The rows come from 4 hidden closed curves, with some noise, and rows from the same curve form a group. Each curve winds through 6 dimensions. The rows are also pushed far along 5 directions, which tell nothing about the answers.
In the rows, zero is written as 128.
Some rows, each with its group after it:
[ 89 178 128 128 114 102 151  99  90 142 101  81 142 157  95 121 127 117
 140 165 125 121] => Q_573
[108  52 142 134 210 120  71 149 166 114 149 173  96 103 127  92 130 152
 131  21 152 112] => Q_852
[130 111 191  98 131 157 135 104 141 129  78  91 113 130 152  96 124 154
 147  85 157  98] => Q_821
[162  66 104 109  97 149 112 153 150 115 129 155 120 136 169 148 128 122
 145 102 109 125] => Q_852
[126 108  81 101 121 118 103 133 129 123 138 138 118 130 125 111 133 110
 157  87 142 122] => Q_573
[162 184  83  99  27 113 192 181 106 159 149 131 190 133 169 195 167 113
 114 246 119 125] => Q_821
[142 138 121 104 103 156 131 112 113  78 157 162 132 126 160 179 113 106
 138 162 110 121] => Q_821
[170  74  93 176  53 105 115 183 152 153 109  93 146  72 156 114 115 132
 121 125  71  73] => Q_573
[164 136 143 119 134 132 113 136 123 143 117 103 129 107 136  94 135 132
 126  66 147 114] => Q_733
[158 133 192  77 168 171 104 139 119  90 138 176 108 127 161 145 143 159
 109  70 166 124] => Q_733
[124 107 139 134 144 117 131 130 128 100 142 178 120  95 130 139 103 134
 113 138 141 110] => Q_852
[123 132 157 134 131 119 134 116 134 158  94  67 119 106 116  58 123 156
 133  97 140  96] => Q_573
[151 116 190  87 180 194 111 122 149  84 160 188 104 116 187 156 124 131
 119  87 148 132] => Q_573
[113 159 160 107 179 146 141  89 143 146 123 109 102 141  97  81 146 156
 127 100 178 166] => Q_573
[119 117 169 146 177 121 113 113 144 133 120 123 129 129  98  99 137 150
 121  96 150 139] => Q_733
[174 117  98  73 118 166 122 190 139 126 185 181 143 147 188 185 168 113
 133 115 122 146] => Q_852
[142 108 111 135  79 114 128 160 131 113 137 178 137 109 157 168 130 126
 104 184 113 111] => Q_852
[128 135 149  79 115 113 161 153 131 219  68  26 153 177 118  53 182 154
 167  68 172 113] => Q_573
[ 98 119 183  98 182 159 119  69 132  94  98 109  91 140 123  90  99 138
 158  59 167 114] => Q_821
[126  98 103 145 130 117 122 145 141 111 146 178 108 102 124 146 112 144
 112 135 131 135] => Q_573
[ 88 176 108 156 120 119 152 119 109 113 149 149 135 150 117 194 125 128
 108 231 100 157] => Q_852
[134 109 174 164 101 128 128 139 116 133  72  66 142 118 154 132  98 130
 130 126  70  67] => Q_573
[141 187 142  77 121 160 182 118 115 134 157 112 167 184 140 164 167 116
 145 181 133 165] => Q_821
[ 93 222 162 115 125 123 173  79  83 146  77  80 124 131 106 112 116 135
 113 171 168 124] => Q_821
[157  77 141  99 169 158 106 156 158 103 198 178 127 117 155 123 143 140
 138  74 134 127] => Q_852
[159 132 150  97 125 165 115 142 109 102 129 140 110 123 168 151 118 141
 126  93 116 107] => Q_733
[149 108 102 116 155 136  97 145 148 114 190 186 136 132 125 141 157  99
 132 105 136 164] => Q_821
[137 132 146  79 109 145 154 122 140 136 111 123 141 147 153 130 155 128
 144 132 172 127] => Q_821
[149  92  89 164  80 120 100 141 137 130  91  96 104  81 147 111  94 123
 126  97  93  91] => Q_573
[108 113  30 187 114  79  87 118 118  95 157 184 123 103  91 171  97  69
 124 152 111 145] => Q_733
[125 101 131 166 153 128  92 119 136 117 100 139 111 125 116 134 111 123
 119  83 127 142] => Q_733
[ 94 143 143 104 171 130 147 130 139 149 138 122 130 171 107 110 167 154
 139 120 161 164] => Q_852
[129 144  93 177  68 114 164 145 117 150 106  94 165 147 131 183 126 111
 120 207  78 144] => Q_821
[117 118  95 127  88 111 126 112 133 107 128 155 133 130 136 158 129 106
 138 170 136 126] => Q_821
[116 125  39  96 130 108 114 162 135 117 216 193 147 160 115 165 175 104
 151 147 138 170] => Q_852
[ 63 130 154 160 163 123 132  76 125 108  96 115  90 141  98 115  92 147
 127 154 117 134] => Q_733
[144 131 177 114 140 150 115 116 112 129  74  96  90  96 155  91  94 139
 124  63 135  85] => Q_852
[138 158 183 118 166 172 134 101 125 118 122 104 122 134 139 122 117 139
 124 107 119 136] => Q_852
[ 94 118  96 130 125 100 123 117 138 162  98 112 124 159  92  99 157 118
 143 122 156 158] => Q_733
[162 138  99 173  75 133 121 131 105 129 100  86 132 112 141 156  86  99
 123 142  61 114] => Q_573
[154 118 119 128  85 148 129 152 126 130  96 146 121 128 168 176 120 114
 109 142 109 131] => Q_733
[162 193 126 108 105 129 177 153 120 171 159 100 184 138 133 136 173 121
 121 178 135 146] => Q_852
[105  96 134 115 184 148 106 116 156 102 138 173 100 120 143 137 119 116
 136  78 161 135] => Q_573
[ 97 136 170 150 162 139  94  72  96  94  75  89  70 109 111  91  64 150
 131  68 114  92] => Q_733
[ 79 177  50  94 110  91 140  93 101 129 158 132 128 168  83 118 150 100
 161 175 154 157] => Q_733
[133  75  76 155  74 109  97 151 148 129 105 122 110  99 147 121 112 127
 134 111 101  94] => Q_573
[132 173 215  51 204 196 174 122 120 123 144 158 132 177 161 162 151 146
 127 106 192 169] => Q_821
[146 131 184  87 184 167 109 113 114  91 140 144  92 107 151 107 102 147
 131  45 153 100] => Q_733
[162 112 141 118  92 149 145 166 133 126 141 124 133  98 182 137 115 144
 121 137  90  78] => Q_733
[185 103 166  61 141 181 117 173 158 161 129 110 138 159 181 101 183 142
 142  45 143 132] => Q_852
[150  98 163 116 172 165  88 128 142  84 134 210  95 104 165 157 113 124
 103  82 149 134] => Q_821
[132 111 182 130 115 164 136 137 120  88 108 158 104 118 179 182 101 160
 100 154  97 100] => Q_821
[129 141  79 137 121 100 118 128 122 141 139 149 153 129 108 143 143  72
 128 146 141 152] => Q_852
[168  93 159 130 130 150 114 157 145 119 128 143 112  70 177 123 105 143
 113  82 121  82] => Q_573
[156 121 123  93 133 145 120 164 116 124 153 137 123 136 151 134 140 133
 132  94 110 124] => Q_821
[129 123 153 123 138 142 164 148 138 169 106  70 137 135 138  97 128 150
 139 102 118 113] => Q_733

New rows, each followed by its group:
[131 176 115 106 123 120 112 115  99 101 160 166 135 135 115 155 147 114
 121 148 148 147] => Q_733
[127 159 168 111 162 122 148 125 138 162 132 110 158 157 101 101 178 150
 124 129 174 163] => Q_733
[122  79 100 118 159 115 101 142 161 112 197 158 127 125 110  95 148 141
 155  92 132 128] => Q_852
[114 127 185  86 211 170  93 131 121  78 161 212  86 115 162 151 115 145
 106  71 159 126] => Q_852
[170  77 115 137  83 125 141 152 159 172  96  71 155 127 133  88 143 124
 150  99 114 111] => Q_852
[ 92 203 186  91 150 167 153  61  96  80 106 167 108 142 139 179 111 121
 109 184 175 147] => Q_821
[ 89 186 131 121 149 132 113  72  82  73 135 147  94 129 105 143  92 122
 129 145 124 127] => Q_733
[114 154 114  87 143 103 134 139 120 145 159 166 135 131 109 110 167 133
 121 136 186 144] => Q_821
[121 169 170  90  99 158 171 112 112 147  77  67 115 163 143 113 137 169
 135 153 129 124] => Q_852
[ 92 178 132 117 139 115 136  88  99 122 104 140 115 139 106 136 118 103
 122 152 164 147] => Q_852
[ 91 140 130 155 139  92 120  72 114 101 128 140 116 104  77 100  97 107
 127 157 143 122] => Q_852
[112 130 121 128 146 133  86 120 113  93 137 167  95 107 144 146 107 117
 115 106 116 119] => Q_852
[ 91 121 156 173 173 124  98  92 127 101 114 155 108 124 107 137 101 112
 110 132 122 144] => Q_852
[138 185 183 119 122 154 151 113  90 113  86 130 114 103 164 154  92 138
  91 148 141 107] => Q_821
[134 139  97 120 138 139 102 140 105  93 167 194 113 126 141 176 119 103
 112 126 117 148] => Q_821
[169 110  96 120 118 126 115 167 153 168 154 125 157 143 133 117 177 106
 137 101 130 158] => Q_821
[149 161 137  98 123 135 152 153 133 148 167 123 171 170 126 144 188 137
 130 162 137 160] => Q_733
[115 115 153  96 144 143 116 119 140 110 121 150  92 124 145 111 129 156
 128 101 156 115] => Q_573
[122 141 121 110 117 118 136 136 103 114 150 142 151 146 132 160 135 108
 139 156 123 115] => Q_573
[ 95 120  96 174 127  74 128 114 137 170 114  44 132 110  66  43 123 143
 152 107 119 104] => Q_852
[ 67 209 189 132 177 130 146  83 100 141  94 103 119 152  95 113 135 150
 105 162 155 152] => Q_852
[127 136 170  83 144 166 147 101 129 107 119 125 124 149 155 136 125 128
 150 109 154 123] => Q_821
[130 158 119 122 117 114 143 126 121 176  91  90 150 145 114 114 152 100
 130 129 157 146] => Q_852
[172  84 149  99 155 158  92 136 135  69 170 218 108  80 172 148 100 108
 120  75 145 104] => Q_852
[125 131  82 124 101  90 147 159 147 167 161 129 184 121 130 129 169 102
 146 166 140 117] => Q_573
[ 89 159 124 174  86 107 134  99  80  95  88 115 116 118 121 175  71 112
 110 203  77 101] => Q_573
[ 60 195 150 114 155 108 157  70 113 137 127  94 151 158  86 106 150 105
 151 182 160 138] => Q_573
[129 126 160 151 165 141 129 108 127  83 152 174 129  97 134 168  92 115
 110 143 130 122] => Q_821
[152  68  91 135 105 104 120 172 176 205 125  38 159 139 107  34 179 148
 174  63 115 117] => Q_852
[119 184 160 131 115 139 174 119 112 146  90 105 123 133 131 138 125 163
  97 175 143 143] => Q_573
[146 137 161 151 120 156 115 136  98 124  78  97  98 118 157 138  89 141
 103 102  77 109] => Q_821
[113 164 111 152 129  94 121 120 113 146 140 119 130 125  88 105 140 131
 109 163 121 139] => Q_821
[153 141 162 127 159 146 128 147 125 126 150 168 142 104 156 151 132 117
  98 122 139 130] => Q_852
[143  93 136 165 110 151 115 116 138  91 109 145 117 129 152 170  90 112
 118 150  84 128] => Q_852
[113 145 181 154 179 153 108  85 107  93  74 138  87 112 129 149  73 126
 101  88 141 132] => Q_733
[138 130 102  97 133 144 108 144 132 122 164 152 130 153 143 145 156 109
 141 109 125 153] => Q_852
[157 108 158  96 143 166 135 136 145 150 122  84 142 161 148 103 149 135
 158  72 133 131] => Q_821
[142 105 103 149  94 114 142 159 126 136 120 138 136 100 145 152 111 124
 117 139 115 105] => Q_852
[136 181 159  86 134 151 147 102 101 109 147 126 123 167 114 126 143 157
 122 159 132 154] => Q_573
[146  96  96  92 115 105 118 148 147 158 158 104 137 160  88  56 181 151
 162  90 144 139] => Q_573
[109 112 174 165 144 149 138 101 129 120  75  80 115 142 135 138  88 140
 133 113  97 119] => Q_821
[ 90 106  95 111 141 116 115 115 132 118 141 153 106 158 109 123 136 126
 151 124 143 147] => Q_733
[146 139 168 141 140 154 117 116 133 139 100  97 120 140 135 120 124 132
 117 111 110 141] => Q_821
[179 109 122 127 101 130 126 162 116 104 170 153 137 116 144 150 125 139
 117 138  88 112] => Q_573
[130 142 112 112 123 127  99 126 114 118 132 145 118 124 137 129 135 104
 125 121 126 124] => Q_852
[107  84  91 156 144  98  88 160 149 140 145 142 121 114 118 112 140 138
 129  93 118 119] => Q_852
[159 128  74 114  86 104 164 185 155 177 179 146 195 140 132 146 193 101
 128 194 137 157] => Q_733
[152  81 157 166 123 142 105 160 149 135  95 133 132 116 162 154 121 122
 102 114  91 119] => Q_852
[ 90 164 166 107 197 141 119 110 115 102 151 177 107 134 124 141 134 143
 107 126 159 145] => Q_852
[172 160 139  68 147 133 161 179 142 191 164 132 187 145 142 114 208 121
 123 117 183 155] => Q_852
[112 131 124 117 151 113 125 153 139 155 144 135 139 144 119 112 171 135
 124 120 150 145] => Q_852
[151 169 200 136  96 163 184 110 117 145  68  68 146 135 151 140 111 145
 108 179 112 123] => Q_852
[145 108 143 141 122 134  86 140 117  84 125 164 110 103 146 158 114 143
 108 104 113 108] => Q_733
[136 103 166 165 142 130 120 138 148 147 100 100 137 123 121 109 135 149
 113 107 127 125] => Q_733
[134 138  71 121 101 105 128 148 136 137 170 171 170 161 116 169 181  75
 130 191 133 176] => Q_852
[176 103 175 126 101 139 138 140 142 163  73  72 136 106 155  84 126 135
 125  88 129  90] => Q_852
[144 123 150 163 130 159 124 121 137 120  84 115  85 102 143 127  86 160
  98 109 109 133] => Q_573
[125 121  89 160  97 114 152 141 135 148 131 114 145 121 129 137 113 104
 132 179  91 126] => Q_733
[117 115 202 163 161 169 129 126 131  93  94 139  93 120 162 170  83 162
  93 127  93 116] => Q_852
[149 104 158 116 167 145 108 167 135 111 158 179 115  80 165 139 117 145
 105  76 138  94] => Q_852
[140 123 148 115 152 148 144 149 139 151 118 130 139 126 162 145 135 118
 129  89 153 126] => Q_573
[177 172 219  55 117 177 198 184 139 211  94  70 183 142 205 118 190 154
 123 118 177 111] => Q_573
[ 99 137 120  94 167 120 103  96 127 131 113 148  98 146 102  97 148 120
 138  85 188 158] => Q_821
[162  58  66 109  94 115 114 203 178 145 196 173 183 116 176 156 181  90
 153 126 119 110] => Q_573
